The first 5 rows are patterns. Each new row is the sum of 2 different patterns, raised or lowered, with some noise. Before adding, each is slid sideways (what falls off one end comes back at the other) and multiplied by a number that may be negative. Names go in the order of the patterns.
Some rows, each with the names of its patterns after it:
[ -7   0   8  -4  16   4 -15 -16   4   1   9  16   0  13   9   4  -5   2
  -3   2  10   7  -6  -2  -3  11  11  13  -9 -13   5 -11 -12] : Q117
[  4  10   6 -13  16   7  14 -13 -16  11 -12  -2   3  -5  12  -9  -7  15
  -4   5  -7  15 -14  -2 -12   8  10  -9 -11   6  -3  -8 -16] : Q151
[ -2   0   7   1  14  -9   9   1 -12 -14  16  -7 -11  15   2   2  14   9
  12  -4  16 -14 -16  16  10   0 -14  13  -7  -1  -2  -7   6] : Q940
[ 14  -1  -5  13 -16  -1  -9  10 -15   8  -9  13  16   0  -1   6   4   7
   1  11   9   1  -5 -10 -15  -6  -6  -7  14   3   7   9  -7] : Q546
[  7   6  10  16  -1  13  -5  11   7   9   1   7  -9  -6  11   0   1 -11
  11 -14 -10  14  -3  11  16   6  16  -8   5  -2 -13  -1   6] : Q472

New rows. What belongs after each?
[-30 -22 -13  -7 -29 -19 -15   6   5 -23   1  -3   3 -18 -24   4 -15 -12
 -13 -23 -13 -23 -22  -5  -5  -5 -13   7 -28  -4 -22  -9   4] : Q151 Q546
[-18 -33  -5   2 -19   0 -18 -13 -23 -37 -19 -29 -19  -5  -1 -13 -22 -17
 -38 -13 -26 -21 -22 -13 -30 -23 -13 -29 -26 -26 -12 -30 -38] : Q117 Q472
[ 14  -9  -3  -4  -4   9  -1   7 -10 -18  -1 -22  -4 -15  -4  11   4  -4
   5  -5 -25  -2  -6  -8   0 -11   8  -9  10   5 -14 -13  -2] : Q117 Q940
[ -3 -24  -5 -16  -7  -2 -15  11  -4 -18 -14  -3   4  -6  14  -5  -6  -9
   8 -15 -13   2  -4   3  10  -5   0 -11  14  -8  -8  -2  -9] : Q117 Q940
[ 12  -3  -8  12  12 -10   0  14  19   1 -16 -12   7  -7   4 -14  22  26
  -4  13  -1   2  -3 -11  20  20 -14   6  -8  -2 -12   7  -2] : Q117 Q151
[-2 15  8 14 32 12 18 11  6 -3  0 -8 21  2  5  6  1 22  5  7  2 29  6 10
  8 -1 18  2 -6 12 -5  7  0] : Q151 Q546
[ -6  27   2  12  24   8  30   8  30  -8   9  17  25   1 -13  21   5   5
   6  -1  15   0   4  15  15  29  13  21  16   5 -11  21  -1] : Q940 Q546
[ 25  17   4  21  -1  16   7  -9  21  -6  -7  -1  10  -6   2   5  17  26
  -1  -3  15  15   6   7  20  23   2  -7 -10  -2 -12  -7 -12] : Q151 Q546
[ -5 -21   7 -15 -15 -15 -10  -1  -7 -16  -9 -15  12  -6  -1   0 -11 -16
   7 -19 -16  -5  -8   5  17  -2   3 -17  -4 -21 -31   1  -1] : Q117 Q940
[-18 -19 -30 -15 -26 -19 -22 -25  -5 -21   1  -2 -24 -25   4 -37 -31 -11
 -24  -8 -18  -9  -2 -33  12 -30 -25 -11   6 -25 -22 -17 -38] : Q940 Q546
[ 19 -10  -3 -10 -19   2 -13  -9   1   2   6  -6   3  -9 -16  -7  10  -4
 -18   0 -10   6  17   1  13   4  13 -12 -19  12  -7  -6   0] : Q117 Q940
[ 14   4  -7  -7   2  -6   3 -11   5   7   4  -7  18  -6  21 -18  -3   1
 -11 -18  13 -11 -11   6  -4   2  17  17  24   0  19  -8 -25] : Q940 Q546
[  3   6  18  -9  11  -8  -3  15  -4   2 -10   4 -13 -19  19 -10   9  22
  16   3  -2  12 -12 -13  -3  -5   0  -3  11   2   9  23 -16] : Q940 Q472
[  4  -1   6   0   0  17  14  17  -9  -1  -5 -18   1   1   1  -2   6   8
   4 -12 -17   7  -1   7  17   1  20   2   9  -2  -5 -10  11] : Q117 Q940
[-21  -5   4 -10 -14 -11  14 -11 -22  20  -1  16   1  -9  19 -20  -2  -4
 -19   3  -4  -3  13   2  14 -10  19 -18   4  -7  10   5  -4] : Q151 Q472
[  7 -12  -1 -12 -14   3   4  10  20   6  17   0  -6  -3 -16 -20  19 -19
  -8  16 -10  18  12  15   0  12   4  -3 -24  -2   7   1 -16] : Q940 Q546
[  6  27 -10  -2  23  13  -2  -8  10  -2   9   6  -9   6  -3  10  16  12
   6 -17  14  -6 -18 -14  15   2 -11  26   7  -8   1  12  11] : Q117 Q940
[-17  -3   0  -3   2  -7   6 -14 -18 -24   8   0 -15 -27   7 -21 -23 -10
  -7  10  11 -14  19  -9   9 -20 -32   0 -13  -4  -1  -4  16] : Q151 Q472
[ 18  -1  10  14  20  10  16  25  -1   5  -8   7   1 -11  26   8  14  30
  17  12   2  15  -7 -13  21   5  15  -7  13  -1   9   3  13] : Q940 Q472
[27 19 18 17 -2 -9 12  6 25 17 24 37 12 10 10 26  2 21 23 21 14  8 13 25
 19 25 -5  9 12  3 12 18  4] : Q117 Q940
[-12   0  -7   0  11  -9  -1   7   9   7   2  17  -8  -9 -20   4 -10 -21
  20   0   4  23  10   7  -8  12 -19 -25  16   0   4 -21   8] : Q940 Q472
[ 18   0  31 -14   2  16  27  22  -1  20   9  11  13   5  23  15  11  11
   1  10  -2  12   5  10   1  28  11  -5  33  11   8  30   5] : Q940 Q546
[  0 -10   6  -1  -7 -10 -21 -19 -19   1 -17 -23   4 -15 -13   4   5  12
   2  12 -14 -16  -5  -2 -14 -28  10 -26  -7  -5 -26  12  -9] : Q940 Q546
[ -5 -10   3 -12   6  10   0  15  19  22   1  25   2 -11   1 -15  -3 -14
 -10  16 -12  22  19  15 -10  13  -8   5 -21  -8  -7  10 -11] : Q546 Q472
[ 11  -7 -10   4 -20 -13  -8  -3 -11  -3 -13   3  10  -7   4   8  -7   3
  -1  16  -2  10   1 -20 -12 -14 -18 -12  -2   6   0   8   2] : Q546 Q472
[ -6   6 -14   6   4  -9  18   3  18 -11  18  -4   0 -17   0  -3  -5   6
   0  -2  10   0   2  -2  16   0   3  16  13   7 -17   8  -9] : Q940 Q546
[  1  12   1   3   6   7   9  -6  12  11   5   7  20   6   3   7   6   3
  10  17   5   5  20 -11   6  18  19   0   8  10   8  -2  -5] : Q940 Q546
[  0 -15   0   0 -27 -12 -16 -22 -12 -17 -13 -26  -2   9 -19 -12 -18  -9
 -20 -13 -19 -15  -6 -12 -13  -1 -15 -22 -35  -2 -19  -7   9] : Q117 Q940
[  4 -14  11   1   3 -15 -19 -11  -1 -14  -9   9   7  -4  -5 -14  13 -17
 -14  -6  -8   4 -18   9 -15  -2  -9  -5  11  -1 -16   1  -7] : Q151 Q546
[-17  -6  -7 -22  -7 -12  -2  15   0 -15   0  -3   9 -14  16  11 -16  -7
 -22 -29 -14 -23  -3   1   0  12   3 -15  -2 -10 -17  -9 -15] : Q546 Q472
[ -9  12  -4   1  -7 -10 -21  -8 -22 -20  12  -6  -2 -10  -6  -9 -17  -1
   0 -13   4 -10  14 -28   3 -19 -10   3  -3  -3   2   2  10] : Q546 Q472
[ -8 -31  -7 -20 -34 -29  -9  -3  -7 -16   9 -13   6 -29 -17  -2 -17 -17
  -8 -29 -13 -13 -21  -5 -29  -2 -33 -15 -14 -20 -15   3  -4] : Q151 Q472
[ -6  12   5 -27 -18   5 -17  -7  -1   1   4   0  21   9   1   4  -3 -24
  21  -4 -16 -15  10 -14  -6 -10 -10  -7 -12  -3   9   7  25] : Q940 Q546
[  3   2   3  13  -4   1  17   8   3  -1  -8  27  -7   5 -14  26  13   2
   7  -3   4  10  -9  10   7  -7   1  -5  10  -3  23  17  19] : Q151 Q546
[  5   2  20   6  19  35 -12   8  14  29  -4  20   0   4  24   1  10  -3
  11  -5 -16  29  -4  17  34  27   7   6  22  -9  -7   4  -1] : Q940 Q472
[ 5 23  6 28 31  1 -7 10 19 -7 23  3 14 21 -3 23 12 10  3  8 14  8  2 13
 23 -2 14 21 -7  9  2 -8  2] : Q940 Q546
[ -5   1   9  -2  -6   5  -5  11  -3  11  -7 -15 -17  19  -1  -3   1 -12
   2   0  -5   1  -6  16 -18  -5  14  -7 -16 -12   9  -1   8] : Q117 Q940
[ -3  -7   4 -12   0   3 -18  -9 -16 -28  -7 -27  -1  -3   4  -5  -2  -5
 -22 -13 -17 -28 -12 -25  -1 -26  -3  -4 -18 -20   1   7 -24] : Q940 Q472
[-14  -1 -12   9  25  -6 -16   2  15   0   0  16  14  -2  -1  -5 -11  -9
 -11  -3   7  -3  13  16  11 -18   5   4 -24   2 -12  -5 -15] : Q940 Q472
[  9  23   1  19  17  -9   2  13   7   0  23   6  11   7   7  22   0  18
 -20  -2   5   3  15 -11  25  10   8  15 -10  12  -1  -9   8] : Q940 Q472
[  7  -1   5 -16 -11 -11 -23  11 -24  -2  10  -5   2   2  14 -23  10 -12
  -5 -22 -27   1 -14   1   5 -22 -11 -14  -2 -14   8   8  14] : Q940 Q546
[ 26  26  20  11  28  11  17   0   2  11   2  17   7  13  30  -7  33  12
   7  -9  39  -1   7  16   2  14  26  15  20   3  26 -11 -11] : Q940 Q546
[-19   7   1   6   9  19  12 -16   2 -11 -15  20  20   0  -3  18  -4  -5
  -1 -10   5   5   4   1  -2  10  -1  16   9 -19 -24  17 -16] : Q117 Q940
[ 18  -5   2   7   8  12 -10  31  15  26  13   1  16  -2   5   7  -4  22
  -5  11  15   4  10   5  18   9  15  -6  18  19  15  -5  27] : Q151 Q472
[ -5   5  16   5 -10  -5  11 -33 -16 -24  -4  14 -28   5  -1 -20  13 -16
   9 -10  -4 -10  -3 -12 -34   5  -4  -2 -16 -20   0  -7 -20] : Q151 Q546
[ -6 -16   2   1  -3  -9 -10 -26 -31 -13 -10 -13 -23  -2 -16  -6 -20 -13
 -16 -11 -13  -6 -16  -1 -31 -13  -8 -27 -28 -12 -15 -36 -13] : Q940 Q472
[ -6   6   3 -16 -18  -9 -15 -21  25  28 -22 -13 -10  -6 -15  -9 -12  -4
   8 -12   2  -4 -18 -10 -11   7  -9 -14  -1  -2  -7  16   4] : Q117 Q940
[  5  -4   0   1  10  -3 -16  17 -28 -12   3   3  -5  18  -5  22   4   2
  -5  -8   0   8   5  12  14  12  -9   0 -19   2  -2   0  10] : Q546 Q472
[-13  -4   0 -39 -31 -17 -40 -26 -27 -18 -11 -26 -16  -5 -26 -19 -29 -12
 -42 -20 -38  -8 -18 -31 -36 -14 -26 -20 -29 -23 -10 -13 -23] : Q151 Q472
[-12   7 -19   6  22  10  -1   1   3 -21  14  -2 -17   2   0 -12  -1 -12
  -1  -8  10  15   6 -13 -13 -14   4   3  -1   3  18   0  -2] : Q117 Q472
[ -8 -17 -10  -6  -5 -15   4  -9 -11  -7 -17  -8  -7 -18   1  -3  10 -14
   9   0  -6 -14 -19  -6   8 -21  -4   4  -4   2 -14  -5  -3] : Q151 Q546
[-26 -23 -29 -23 -32 -19  -5   2 -12  -8  -4 -20 -32 -22 -33 -33 -18 -30
 -26  -4 -19 -12 -22  -9 -20 -11 -21  -8 -28 -28 -22 -15 -23] : Q940 Q546
[ -9 -10  10 -18   4  -2  -5  14   1  -3  21   1   4  -7  25  -7   6 -15
   5   5   5   5   9  11   6  -3  10  10  15 -19  18  24  31] : Q117 Q151
[ -5   2  -8  -7   2   5   5  -5  13   6  22  -3  12  11   1  12   1 -16
  -8 -18  25  16   6  31  21  10   1  -5   3 -21   6  10  28] : Q117 Q472
[ 15  23  -5  12  20 -20   4   9   5  -3  -9   7 -11   8   8   0  -2   3
  -2  -1 -10   0 -12  16  -2   2 -12  -4 -10  24  22  -8  16] : Q117 Q472
[ 15  26 -12   2  16  17 -11  32   5  27  39  20  21  15  28   8   1  36
  29  14  -3  13  -7   7   5   1  31  14  20  28   7  37   5] : Q940 Q546
[-13 -14 -15 -20 -25  -9 -20 -15 -22 -15 -18 -25 -44 -14 -21 -16 -16 -29
  -5 -19 -30  -4 -25 -15 -14 -40 -10 -31  -7 -40  -1 -39  -9] : Q151 Q546
[-11  -4  -7  -2   0 -15  -3 -32 -17 -16 -19  13  17 -10   1 -28 -24 -15
 -37 -23 -10  -2  -9  -1  -1 -23  -8 -10   0  -3 -15 -22 -18] : Q117 Q472
[ -9 -23  -9   4 -21   7 -14 -12   9 -15  -2 -13   0 -19 -19 -11  -8   0
  -5  -7 -13  -5  -7 -30  -6   0 -11 -24  -2   1  -7  -7  -9] : Q151 Q940
[ 14 -13  -7  -8   1 -25 -14 -23   1   9 -13  -6 -10 -15   2 -11   6 -13
 -32  -4 -23 -14 -26   0  -4  -5  -3 -14 -16 -15 -11  -8   3] : Q117 Q151
